The rows come from 4 hidden closed curves, with some noise, and rows from the same curve form a group. Each curve winds through 8 dimensions. The rows are also pushed far along 4 directions, which tell nothing about the answers.
In the rows, zero is written as 128.
Known rows, each followed by its group:
[ 98 144  82 110 137 136  89 157  84 125  60 131 155 180 120 139 165 114
 140 164]  L
[152 165 158 128 174 118 171  53 149  83 122 135 142 178 252  99  94 160
 143 102]  R
[150 151 119  82 188 142 115 139  80 108  62  90 195 188 120 161 175 136
  96 133]  F
[168 169 100 188  90 122 137 142 132 166  91 111 172  82 102 147 102 122
 118 129]  Y
[108 158 119 187 164 120 124  74  97 109 107 144 160 172 225  99 126 151
 142 143]  R
[ 96 132 148 110 156 106 122  97 137 118 121 132 135 174 171 116 109 124
 110  94]  R
[ 90 160 110 134 180 141  98 120  61 107  84 121 166 232 209 138 135 146
 121 154]  F
[188 153  90 186  34 152 104 124 133 150 120 112 131  63 119 132  89 144
 142 166]  Y
[150 144 128  99 139 136 142 135 129 124 106 114 164 114  94 132 126 113
 112 129]  F
[123 100 140 139 100 175 125 115 108 137 185 157 107  89 145  86 111 121
 132 138]  Y
[125 127 106 151 154 144 103 138  96 129  89 135 160 159 121 124 157 138
 119 132]  R
[108 113 122 181 123 150 122 137  89 159 142 170 117 106 147  74 162 120
 154 154]  L
[158 184  92 235  90 143  87 130  79 174  72 115 164 122 181 107 125 144
 135 170]  R
[ 60  65 184 110 183 105 116 136 126 135 179 143 104 161 112 105 141 119
 103  95]  L
[113  97 148 100 190 140 124 135  95 120 130 134 164 157 105 129 167 126
  93 115]  L
[ 81 129 111 114 137 130 118 148 100 144 119 141 131 141  92 144 150  99
 112 129]  Y
[129 141 133 141 125 142 163  88 136 131 125 177 140 131 196  81 104 119
 151 113]  L
[ 92 137 145 122 137 125 137 109 109 123 162 132 120 135 140 124 115 125
 119 151]  L
[144 150  96 100 134 127 112 146 146 101  76 105 180 155 110 181  94 133
  94 113]  L
[163 116 110 172 107 133 121 104 145 119 127 137 117  99 137 117 137 151
 145 124]  R
[123 158  94 111 172 113 113 118 107  89  67 101 188 175 129 171 151 137
 112 141]  R
[137 121 152 105 141 126 156 125 156 134 142 135 123  92 100 111 131 108
 106  92]  F
[ 87 103 179 145 169 115 167  96 124 127 181 180 122 142 168  65 136 130
 150 135]  Y
[184 203 133 118 151 122 165  93 194  96  60 130 163 141 227 103  77 154
 122  94]  F
[147 143 124 161 132 115 141  96 137 111 136 120 113 111 157 133 137 147
 143 129]  R
[129 197 154 170 134  97 144  80 139 140  93 130 164 170 234  90  76 143
 132 132]  L
[ 84  91 165  11 189 138 130 130 109 100 158 114 128 176  83 155 155 100
  80  97]  Y
[111 141 138 201 107  99 140  93 151 154 140 168  96 120 176  84 114 130
 151 121]  Y
[108 163 111 172 164 150 102 132  81 114  83 144 185 190 209  92 116 155
 137 173]  F
[147 122 110 127 132 171 107 152  99 114 115 124 162 126 128 120 124 136
 126 157]  Y
[116  82 141 122 162 135 119 133 109 104 171 130 107 130 129 119 164 142
 137 139]  F
[124 123 117 192  68 126  94 159 136 169 145 125  86  58  88 107 122 117
 135 146]  F
[ 66  90 123 147 108 142 104 133 102 146 185 162  61 113 118 119 140 103
 126 121]  L
[131 124 144 111 146 120 128 110 132  96 150 107 120 149 164 132 107 146
 135 132]  F
[185 182  83 222  80 159 145 123 122 155  77 146 179  93 192 101  72 131
 160 139]  Y
[172 132 139  71 138 122 152 140 154 116 111  91 188 110  63 166 115 128
  99 118]  R
[140 167 182 119 166 116 165  64 141 119 124 125 154 181 229  96  78 141
 113  89]  R
[141 145 133 113 186 146 143 113 103 110 102 129 195 161 153 134 133 138
  89 111]  L
[166 168 122  59 153 109 132 158 139 116  71  58 185 152  67 210 135 139
  77 117]  F
[166 124 114 100 112 139 140 129 145 117 113 120 175 118  89 162  99 127
 113 117]  L
[185  99 137 142  88 130 133 146 155 146 166 101  99  56  91 150 118 133
 118 103]  L
[ 90 130 113  99 146 155 111 142  71 126 109 133 197 171  87 143 127 113
 102 168]  Y
[ 93 100 161 129 172 117 117 125 122 131 133 150 119 177 183  79 138 129
 140 109]  L
[ 88 136 139 128 143 128 144 115 122 138 134 162 127 140 152 107 121 110
 116 111]  Y
[159 129 105 116 107 156 125 160 132 124 112 128 123 102 109 122 135 130
 147 148]  F
[114 105 132 125 105 131 120 178 126 159 154 113 104  84  47 146 140 106
 115 127]  R
[154  92 191  87 120 105 167 106 178 131 207 107  69  68  94 130 129 125
 117  92]  Y
[189 165 109 208  74 136 135 114 153 129 120 125 135  82 176 108  79 164
 163 156]  R
[151 135 154 150  98 118 154 127 169 151 153 126 123  79 119 117  79 127
 119 106]  R
[133 152 141 166 110 130 137 112 109 163 140 124 108 102 151 110 123 113
 126 127]  F
[169 136 130 118 115 133 155 120 155 119 135 128 110  91 151 119 127 135
 150 130]  L
[142 140 130  94 149 118 136  71 151  85 104 132 154 158 206 116 111 139
 139 113]  R
[118 112 143 124 148 107 148 140 148 117 151 137 104 121 128 115 141 131
 152 136]  Y
[180 135 135 125  96 135 131 122 148 135 136 107  90  95 136 128 135 135
 137 120]  F
[124  93 109 148 101 135  87 149 111 123 154 108  87 104  89 142 151 134
 143 155]  F
[139 122 124  49 111 120 142 143 167 105 131 104 166 102  19 187 107 121
  88 131]  Y

New rows. What belongs after each?
[ 90 115 118 119 115 140 112 142 107 131 146 145 128 116  82 127 139 118
 119 169]  Y
[112 124 113 116 146 148 122 161  74 146  95 132 164 169 141 123 150 107
 148 148]  L
[137 139 121 103 137 145 146 149 119 113 120 117 152 134 140 140  97 119
 138 129]  Y
[126 145 166 138 108 117 130  85 148 128 161 121 115 126 169 108  78 142
 120 135]  Y
[ 82 111 131 114 146 142 118 142 100 141 136 150 113 158 125 124 150 110
 117 117]  F
[ 92 117 122 132 130 127 126 101  84 141 142 136 147 139 127 132 141 102
 125 132]  R
[ 64  75 129 141 131 135  81 142  88 129 175 141  70 161 131 123 153 130
 141 144]  F
[197 152 123 124  86 143 138 117 160 114 122 101 155  87 135 139  75 148
 126 137]  Y
[100 117 120  59 194 148 113 166 113  83  97 128 172 175 108 137 143 131
 106 142]  Y
[159 131 119 135 105 141 137 130 132 114 137 116 127 104 131 133 112 140
 157 155]  R
[136 158 103 131 112 128 115 124 129 114 100 114 138 161 161 160 104 146
 128 130]  F
[118  93 185  61 168  87 149 119 169 114 183  93  97 122  72 168 138 123
  83  73]  F
[ 94 127 150 146 175 135 164  90  99 125 149 163 131 161 166 103 133 123
 128 107]  R
[122 119 184 109 161 100 136 110 141 128 158 100 124 137 147 120 122 133
 107 107]  R
[134 157  92 108 119 133 111 138 120 113  85 106 148 170 130 179 115 136
 121 134]  F
[128 157 158  71 134 128 157 118 149 123 120 121 149 152 175 123  71 112
 119 102]  R
[150  89 139  84 121 129 141 131 159 111 155 122 141 108  70 159 107 123
 113 103]  L
[158 140 133 120 122 127 159 134 142 132 107 126 158 132 160 122  98 123
 151 120]  L
[121  92 144 171 116 118 109 131 147 152 145 154  88 118 161  77 132 130
 150 105]  L
[119 170  79 198 130 154 114 118  70 148  73 150 201 151 158 121 124 127
 117 152]  F
[100 141 127 134 128 134 116  95 103 146 109 147 135 168 190 104 118 111
 124 109]  R
[120 163  98  63 165 111 132 145 158  82  73 108 164 149 101 178 115 113
  99 110]  F
[108 126  85 169  91 146  79 144  88 143 120 131 105 142 134 146 140 135
 143 153]  F
[217 197  58 151  48 143  97 170 154 149  30  86 152  89  96 167 117 143
 132 148]  F
[115 153 184 125 159  83 183  61 168 117 145 150 122 162 203  98  96 136
 133 100]  Y
[186 137  96  97 134 132 129 147 140  91  99  89 158 107  89 183 146 147
 121 137]  F
[107 103 136 155 107 125 133 110 148 134 153 162 116 124 138  99  85 124
 145 116]  Y
[ 92 151  86 144 139 142  88 142  72 136  59 148 156 194 165 109 160 118
 149 167]  L
[109 126  98 197 112 158 101 146  75 150 103 164 158 156 192  84 104 127
 165 160]  L
[134  77 152 108 139 138 129 132 127 121 177 133  93 102  99 107 171 134
 135 137]  Y
[128 108 130 135 114 136 117 122 116 113 164 122  98 129 150 133 121 142
 152 144]  F
[140 133  88 139  74 125 115 131 126 128 132 105 106  83 110 161 136 117
 153 154]  R
[ 90 100 123  42 185 159 118 152  88  83 123 133 141 190 127 136 158 118
 129 148]  Y
[104  90 123 167 110 108  94 115 144 131 155 136  88 105 112 117 140 133
 135 119]  R
[124 148  75 100 130 168 128 131  69 126  73 138 169 164 116 159 160  99
 131 135]  R
[ 75  79 160 114 167 127 106 115 117 118 163 156 113 163 123  92 157 133
 113 128]  Y
[126 174 102 102 145 115 130 117 147 106  68 136 172 149 120 136 137 131
 111 144]  L
[137  96 170  97 154 118 147 120 154 111 174 119 106  94 108 111 135 123
 121 108]  F
[ 45 106  91 148 137 150  82 169  61 141 126 153 125 150  95 125 155  96
 131 162]  F
[135 164  94 150 139 133 134 148 101 127  79 132 161 144 144 130 149 130
 152 169]  Y
[123 177 135 184 162 141 136  95  98 147  90 156 171 141 214  62 119 124
 118 123]  F
[125 129 116  72 144 130 131 124 127 115 121 122 114 120  76 165 180 113
  93 114]  L
[ 72 120  81 158 120 162  75 178  65 145 107 148 149 146 103 125 133 107
 125 162]  Y
[118 157 143 144 170 117 164  73 140 105 126 154 163 145 201 108  89 131
 113  99]  F
[116 126  93 135 100 147  80 170 107 140 109 123  86 122 109 124 157 115
 143 150]  F
[105  89 173 126 138 119 142 102 145 129 195 156  43 116 170  81 141 123
 142  94]  Y
[212 183 119 128 137 114 156 131 187 123  51 106 192 124 175 143  86 149
 115  85]  L
[158 153  94 108 124 121 133 107 160 103  79 123 157 134 123 163 112 130
 108  93]  F
[112 138 137 126 146 128 131 134  98 154 125 127 115 141 157 126 151 106
 125 112]  L
[184 171 119  44 119 121 165 142 188  89  99  74 151 111 110 194  70 124
 111 102]  Y
[161 117 138 107 116 124 146 119 139 136 137 111 119 103  86 153 141 120
 113  97]  R
[126 104 112 153 111 133 117 155 125 137 130 135 154 103  67 129 125 131
 136 160]  Y
[106 135 116 122 168 129 141 104 122 103 121 146 143 132 151 127 134 114
 116 109]  F
[ 98 118 137 179 128 135  91 144  74 167 140 126 120 146 134 114 152 135
 117 147]  F
[197 169 104 152  87 113 129 149 174 126  81  91 181  94 110 162  73 151
 123 138]  L
[132  97 109 117 103 129 111 147 133 128 156 118  58  89  85 159 172 120
 134 117]  F
[ 88  82 146 107 162 162 131 156  68 144 168 147 100 137 107 106 185 105
 137 137]  R
[ 86  97 172 108 146  98 123  96 159 124 164 138  91 149 155 104 110 122
 114  79]  R
[177 154 108 169  89 146 152  94 170 124 122 159 105  70 189  84  97 132
 157 111]  F
[118  99 124 157  90 139 137 153 105 169 171 139 100  70  67 126 145 103
 142 142]  Y
[132 159 128 179 123 133 140  71 106 150 123 146 126 128 197 106 120 118
 121  97]  F
[178 156  89  88 155 143 132 141 121  86  72  94 188 148 114 185 145 150
 118 139]  F
[127 118  91 133 103 137 116 146 124 132 106 136 152 127  82 148 118 115
 134 131]  Y
[108 144 121 193 125 131 140 110 138 136 139 169  91 120 166 100 115 132
 139 109]  R
[164 218 102 158  99 138 147  95 111 153  62 118 171 129 185 129  94 112
 121 123]  F
[117 137  80 203 120 143 108 158  85 165  85 157 152 125 126 112 155 115
 145 144]  Y
[131 124 148 218 106 152 119 111 122 163 153 177  82 107 225  29 121 151
 163 136]  F
